The same things were measured in two ways. Each way mixes the same 8 hidden numbers, adds some noise and spreads widely along 6 directions of its own, which tell nothing about the thing.
(in the rows, 128 means zero)
Some things both ways: the first way, then the second way.
[126 143 145 118 138 117 144 119 115 101 125 113 110 125 109 162 155 133
 106 100 157 112 160 142 125]
[102 125  83 113 116 123 144 118 123 115 177  97 125 184 158 129  99  63
  92 140 153]

[210 148 104 134 124 174 191 164 161 118 135 118 160 187 136 116 104 107
 143 139 166 137 185 144  99]
[126 148 133 123 155 161 148  98 113 145  55 138  97 127 123  97 155 115
 135 130 129]

[120 145 133 164 106 112 173 148 130 138 121 142 111 143 137 102  89  89
 133 160 141 114 104 120 101]
[127 114 105 158  98  87  77 153 114  89 162  73 176 158 149 136 121 141
 121  67 181]

[112 128  85 138 120  89  91 112  89 116 161 121 137 100 157  86 119 130
 138 130  89 186  59 144 110]
[124  89 100 165  95  83 102 106 113  89 145 124 129 177 186 161 157 105
 102 110 183]

[157 134 120 125 126 124 167 124 135 119 137 130 138 156 119  98 127 101
 137 118 141 116 146 126 112]
[157 132 159 109 131 131 139 144 137 115 110 139 113  79  96  85 131 192
 125 122 103]

[114 134 136 121 139 152 173  83 141 182 100 115 105 130 108  85 128 136
 167 159 123 113  87 118 139]
[ 99 182 132 109 176 163 122  95 127 100  55 123  88 173 200 106 153  61
 127 172 181]

[146 193 131 115 113 139 218 145 164 157 114 124 138 153 105  88 111  69
 103 129 166 134 120 144  90]
[121  91 113 132 125 101 143 148 115  86 101 144 146 117 120  97 127 182
 108 119 115]

[114 147 151  97 134 150 186 137 164 160  91 113 127 147  91 161 137 118
 105 139 142 112 138 124 108]
[131 129 139 141  97 103  94 111 165  85 147 116 135 112 150 141 187 152
 148 130 172]

[ 98 110 120 163 115 114  61  81  93 133 151 134 133  68 186 105 142 153
 135 176  55 167  60 129 178]
[133 144 185 133 161 158 129 157 129 166 131 166 139  61  67 121 107 188
 133 119  85]

[160 163 161 112 117 127 203 101 158 170 129 145 145 165 121 107 118  67
 136 150 134  87 138 133 134]
[125  85 158 160 150 102  93 154 128  70  94 164 128 130 137 136 151 127
 113 112 134]

[147 118 111 177  83  80 124 115  82  84 149 163 146 112 184  98  74 101
 186 157 119 115  83 129 121]
[113 155 152 122 192 176 154 121 127 117  77 127  98 142 133 111 126  80
 132 158 126]

[158 120  96 153 136 101 117 146 137  83 136 135 151 138 149 140 124 173
 162 133 131 130 131 127 126]
[ 85 125  90 122 132 140 150  98 110 137 155  83 114 149 143 116  87 116
 104 132 140]

[151 139 114 128 101 169 153 141 130 132 135 114 149 152 147 120 125 102
 111 152 120 156 135 134 110]
[161 110 135 154  55  78  97 122 119 150 188 108 153  76 100 119 150 214
 122  71 130]

[147 109 139 121 140 111 117 122 129 131 129 125 131 128 109 124 140 127
 153 103 154  98 158 137 145]
[102  95 115 119 142 133 152 113 117 133 120 138  87 178 168 132 114  71
 120 158 122]

[221 139 120 155 132 157 159 126 147 144 156 129 188 133 175 114  89 116
 192 184 139 143 160 177 141]
[ 89 100 125 148 105 156 178 120 143 150 202 119 159 103 133 177 152 153
 162 176 122]

[108 140 121 116 156 119 113 140 148 120 120 113 123 110 107 146 153 159
  89 101 129 160 131 137 122]
[ 61 152  73  73 174 184 168 119 141 137 104 127 115 140  93 105  67  97
 104 142 121]

[ 94 104 148 120 181 171  83  57 144 205 117 110  77 106 113  94 152 167
 134 132  99 134 126 126 199]
[145 103 127 130 144 108  92 157  97 147  47 185 125 190 138 131 122  82
 119  85 135]

[114 138 132 119 139 158 117  90 146 139 104 133  98 129 135 142 120 160
 123 118 125 120 118 118 167]
[ 89 158  79  95 134 135 108 118 136 134 142 101 135 171 134 130  74  94
 110 110 166]

[118  74 140 105 169 115  74  69 122 175 149 120 102 147 108  96 166 141
 147 108  90 101 148 115 183]
[145 149 136 125  78 116  88 136 109 178 154 140 132 116 154 121 141 159
 114 101 151]

[119 144 159 125 116 156 161 119 154 181  99 135 107 149 130 136 108 105
 121 162 131  99 122 119 150]
[ 89 155 129 146 153 147 100 114 128 119 128 104 141 144 155 142 124 116
 132 125 173]

[114 143 130 114 136  77 139 100  96 114 163 116 116 125 128 136 135 104
 111 112 112 139 123 154 104]
[127 161  98 122  95 148 155 146  98 129 154 125 153 109 140  96 148 145
  75 122 155]

[142 108 108 137 119 139 101 162 125  99 111 126 152 103 132 150 111 139
 142 107 157 144 139 141 116]
[178  56 138 121  68  68 123 133 150 143 131 165 115 127 106 139 164 159
 166 107  95]

[133 114 113 107 129 189 124  86 111 181 135  97 119 139 140  90 115 117
 150 150  99 163 112 145 137]
[145 127 133 167  83 108 139  56 103 133 150 113 108 141 203 156 196 144
 136 151 172]

[189 180 119 149  71 116 212 184 129  71 118 154 164 156 148 149  64  59
 140 126 206 108 147 151  65]
[ 89 124  91 112 143 149 181 109 128 111 128  99 119 156 141 112 118  91
 124 162 128]

[ 93 151 144  97 136  91 165 110 131 136 116 124 107 138 102 151 130 112
 107 112 128 116 112 126 105]
[164 113 124 157  64  62  84 146 116  70 142 139 157 130 173 123 183 169
  98  91 181]

[177 106  95 149 145  60 111 175 135  98 176 130 170 156 123  85 144 112
 141 108 137 136 168 142 102]
[135 106 159 149 156 145 146 135 111 127  77 166 112 109 129 125 154 153
 137 137 112]

[157 147 119 118 127 159 141  73 130 144 142 132 127 145 156 102 103 115
 143 131 115 138 123 138 153]
[ 83 154  87  95 150 173 181 105 115 155 138 107 118 119 106  99  73 144
  91 140 117]

Other things, the second way, with their names:
Z156: [151 123 157 100 148 144 127 165 141 125  74 178 105 118 105 111 134 124
 137 123 110]
Z204: [149 118 136 133  87 105  94 121 140 112 141 175 113 116 150 156 176 152
 103 115 165]
Z638: [116  94 148 163 195 124 112  98 114  68  71 147  75 142 147 139 114 135
  92 122 145]
Z896: [123 116 138 132 126 128 136 122 136 132 180  99 120 105 108 134  96 168
 129 125 117]
Z609: [126 121 151 130 139 105  73 146 116 147  70 184 128 103  99  99 132 154
 107  78 115]
Z881: [116 195 107  77 108 181 126 123 160 154 144 113 115 124 128 121 153  77
 133 132 170]
Z307: [153 101 167 148 116 107 126 139 102 149 142 134 119  99 121 110 124 175
 124 113  98]
Z988: [114 133 124 130 164 142 119 124 126 103  62 162 116 160 136 122 152  63
 108 124 147]
Z844: [126  80 132 142 132 112 165 132 140  79 189  95 121 125 117 138  94 157
 124 144 109]
Z346: [168  84 181 128 142 109 136 145 121 133  88 184  89  79  74  93 121 192
 114 111  64]
Z199: [ 34 100  98 160 167 129 126 106 127  85 176  85 151 154 156 160  80 122
 106 145 157]
Z907: [180  86 170 161 139 111 169 137 116  78 133 125 120  69  91 117 119 252
 128 119  91]
Z750: [164 145 154  94 106 136  68 189 147 139 123 185 114  86  92 118 123 169
  97  68 142]
Z564: [ 78 142  90 140 121 120 146  84 100 136 175  61 151 150 163 112 102 137
 111 141 152]
Z494: [126 139 122 130 136 112  93 139 148 102 130 111 158 157 112 139 125  85
 131  93 155]
Z404: [143 173 144  98 140 169 162 123 129 159  88 137 115 136 140 101 157  97
 160 160 124]
Z583: [ 92 131 109 132 129 137 174  64 134 114 204  60 113 125 144 139 100 153
 121 169 140]
Z287: [ 96  81 118 181 145 127 142 118 100 106 162  89 139 162 151 159 109 114
 124 124 144]
Z399: [135 140 138 118 132 144 100 140 141 113 123 133 109 118 121 132 126 136
 116 101 155]
Z825: [196 147 157 129  61  97  96 142 123 163 128 157 141  87 115 108 188 187
 142  88 135]
Z911: [202 102 174 136  97 119 146 158  93 187 105 187 115 102 115 119 151 187
 137 112  86]
Z110: [120 139 155 122 188 168 180 152 152  86 138 134 136 151 124 152 110  83
 143 184 118]
Z622: [113 162  96  98 103 165 140 148 157 106 184  90 142 125 136 129 129 124
 122 130 173]
Z117: [121 132 170 163 191 160 155 122 123  83  98 127 122  84 106 122 133 171
 120 136 121]
Z696: [131 141 163 112 171 153 146 107 139 123 112 119  80 119 126 115 108 132
 139 153 115]
Z22: [129 129 101 164  86 114 156 123  91 111 147 101 173 131 165 115 179 152
 119 129 160]
Z980: [119  82  96 162  77 102 121 156 102 118 194 116 155 134 148 140 134 133
  88  97 151]
Z777: [151 118 113 100  57  84  86 170 146 138 197 123 149 109  92 106 112 147
  97  68 130]
Z981: [138 144 127 121  90 121 134 147 151  83 198  96 158  89 131 117 141 187
 119 134 152]
Z945: [132  95 179 195 173 116 128 139  88  98 156 105 137  72  90 116  75 226
  87  94  97]
Z876: [159 104 156 142  87 103 131 136 139 126 175 130 142  92 121 141 157 195
 155 125 118]
Z34: [ 80 155  88  70 145 171 124 133 140 151  83 153 105 125 105  94 107  96
  98 116 135]
Z352: [156 143 150 133  86  95 119 119 147 133 171 120 157 126 139 137 165 148
 159 138 138]
Z956: [138 134 146 102 103 121  87 152 168 104 169 147 105 103 117 128 133 127
 101 107 148]
Z233: [ 91 163 122 108 137 131 101 128 142 153 112 133 156 137 115 108 130  82
 129 119 140]
Z460: [126 119 108 112  83  95  61 138 125 157 179 128 120 117 109 120  88 156
  76  54 146]
Z426: [ 95 137 129 150 137 133 144  84 128  92 154  90 115 134 174 125 152 104
 119 172 154]
Z173: [124 124 180 131 175 146 155 121 102 160  52 169  96  93 116  76 140 152
 136 154  72]
Z565: [121 147 128 137 172 150 192  87  97 119 115  99 107 132 127  96 106 129
 101 155 113]
Z405: [135  88 117 166 123  89 106 116 117 128 110 118 156 198 137 160 147  61
 157  92 143]
Z569: [132  98 166 150 161 102  61 163 128 126  64 176 140 130  95 132 131 121
 138  68 121]
Z209: [166 124 129 134  53  85 140 122  99 174 193 109 147 114 152 110 139 196
 127 119 126]
Z849: [136 124 151 127 129 118  98 134 152 121 142 136 126 130 114 152 131 122
 141 110 138]
Z428: [108 139  87 137  90 118 124  92 111 146 176  78 145 149 159 132 125 137
 117 116 166]
Z740: [130  98 152 185 148 112 122 102 100  89  73 139 124 155 183 140 185 118
 143 145 149]

Some of these things the first way, each followed by its name:
[137 145 123 126 140 169 168 137 140 151 129  99 113 151 118 112 124 109
 105 136 140 154 153 142 103]  Z907
[152 114 128 119 139 127 130 160 129 120 140 106 111 170  82 110 171 103
 100  75 172 109 203 132 115]  Z209
[191 123 120 108 145 173 168 125 141 144 154 101 135 188 106  87 149  90
 124 112 149 124 207 143 119]  Z825
[120 124 138 104 111 132 110  96 106 133 123 132 122 125 149 172 101 121
 146 130 121 115 116 142 148]  Z750
[176 106  84 165 153 120 113 144 136  75 140 115 154 134 142 119 153 203
 176 138 130 142 148 123 131]  Z696
[148 119 153 113 152 158 146 151 159 133 110 109 118 164  96 177 165 141
 103 117 158  96 212 128 140]  Z896
[133 141 114 106 132  88 125 181 150 103 140 121 131 181  97 140 165 112
  69  73 143 128 166 123  98]  Z638
[158 176 121 175  84 126 169 117  75  89 156 124 134  89 170  83 109  78
 127 144 160 162 111 170 100]  Z110
[161 136 134 152 124 124 137 137 166 132 129 155 151 149 145 113 125 122
 127 151 120 110 141 117 155]  Z569
[144 122 162  95 148 171 189  47 113 222 148 108  96 159 100  64 113  42
 151 133 128 103 157 149 134]  Z622
[116 154 148 128 112 133 178  75 115 175 131 143 112 127 152 107  66  68
 148 167 113 121  82 141 122]  Z22
[151 149 118 143  94 143 162 143 110 108 136 122 132 137 127  84 134  78
 107 117 159 138 140 137 104]  Z352
[116 144 137 149 112 126 138  96 119 151 152 129 117 140 160  99 148 111
 104 179  74 138  98 117 149]  Z945
[127 109 149 102 113 126 145 141  99 132 130 115 117 146 102 156 120  63
 110  99 158 104 175 144  96]  Z881
[151 125 146  99 142 163 144 104 149 153 127 115 134 153 107 133 163 121
 113 118 127 112 175 131 156]  Z346
[123 112 113 176 138 140 100 137 120 131 144 117 121 103 141  73 142 135
 114 146 108 170 124 131 133]  Z405
[131 142 137 112 151 123 189  99 132 155 141 105 120 142  94  94 156 101
 122 129 128 127 144 139 107]  Z981
[134 125 114 134 127 123 124  78  95 121 170 125 107 142 137  61 144  95
 110 107 100 144 127 125 130]  Z565
[101 120 115 161 119 139 124 171  97 116 113  92 117  84 116 118 142 132
 118 137 157 169 119 146  88]  Z404
[176 149 115 142 118 156 172 128 130 128 132 117 152 127 137  98 114 115
 159 148 156 143 136 156 114]  Z156
[154 137 163 119 134 148 176 155 183 150  96 130 141 160  94 153 158 124
 119 141 159  80 177 120 143]  Z173
[154 145  92 152 120 161 141 146 132 111 128 111 143 134 158 118 114 152
 143 157 134 173 115 139 114]  Z428
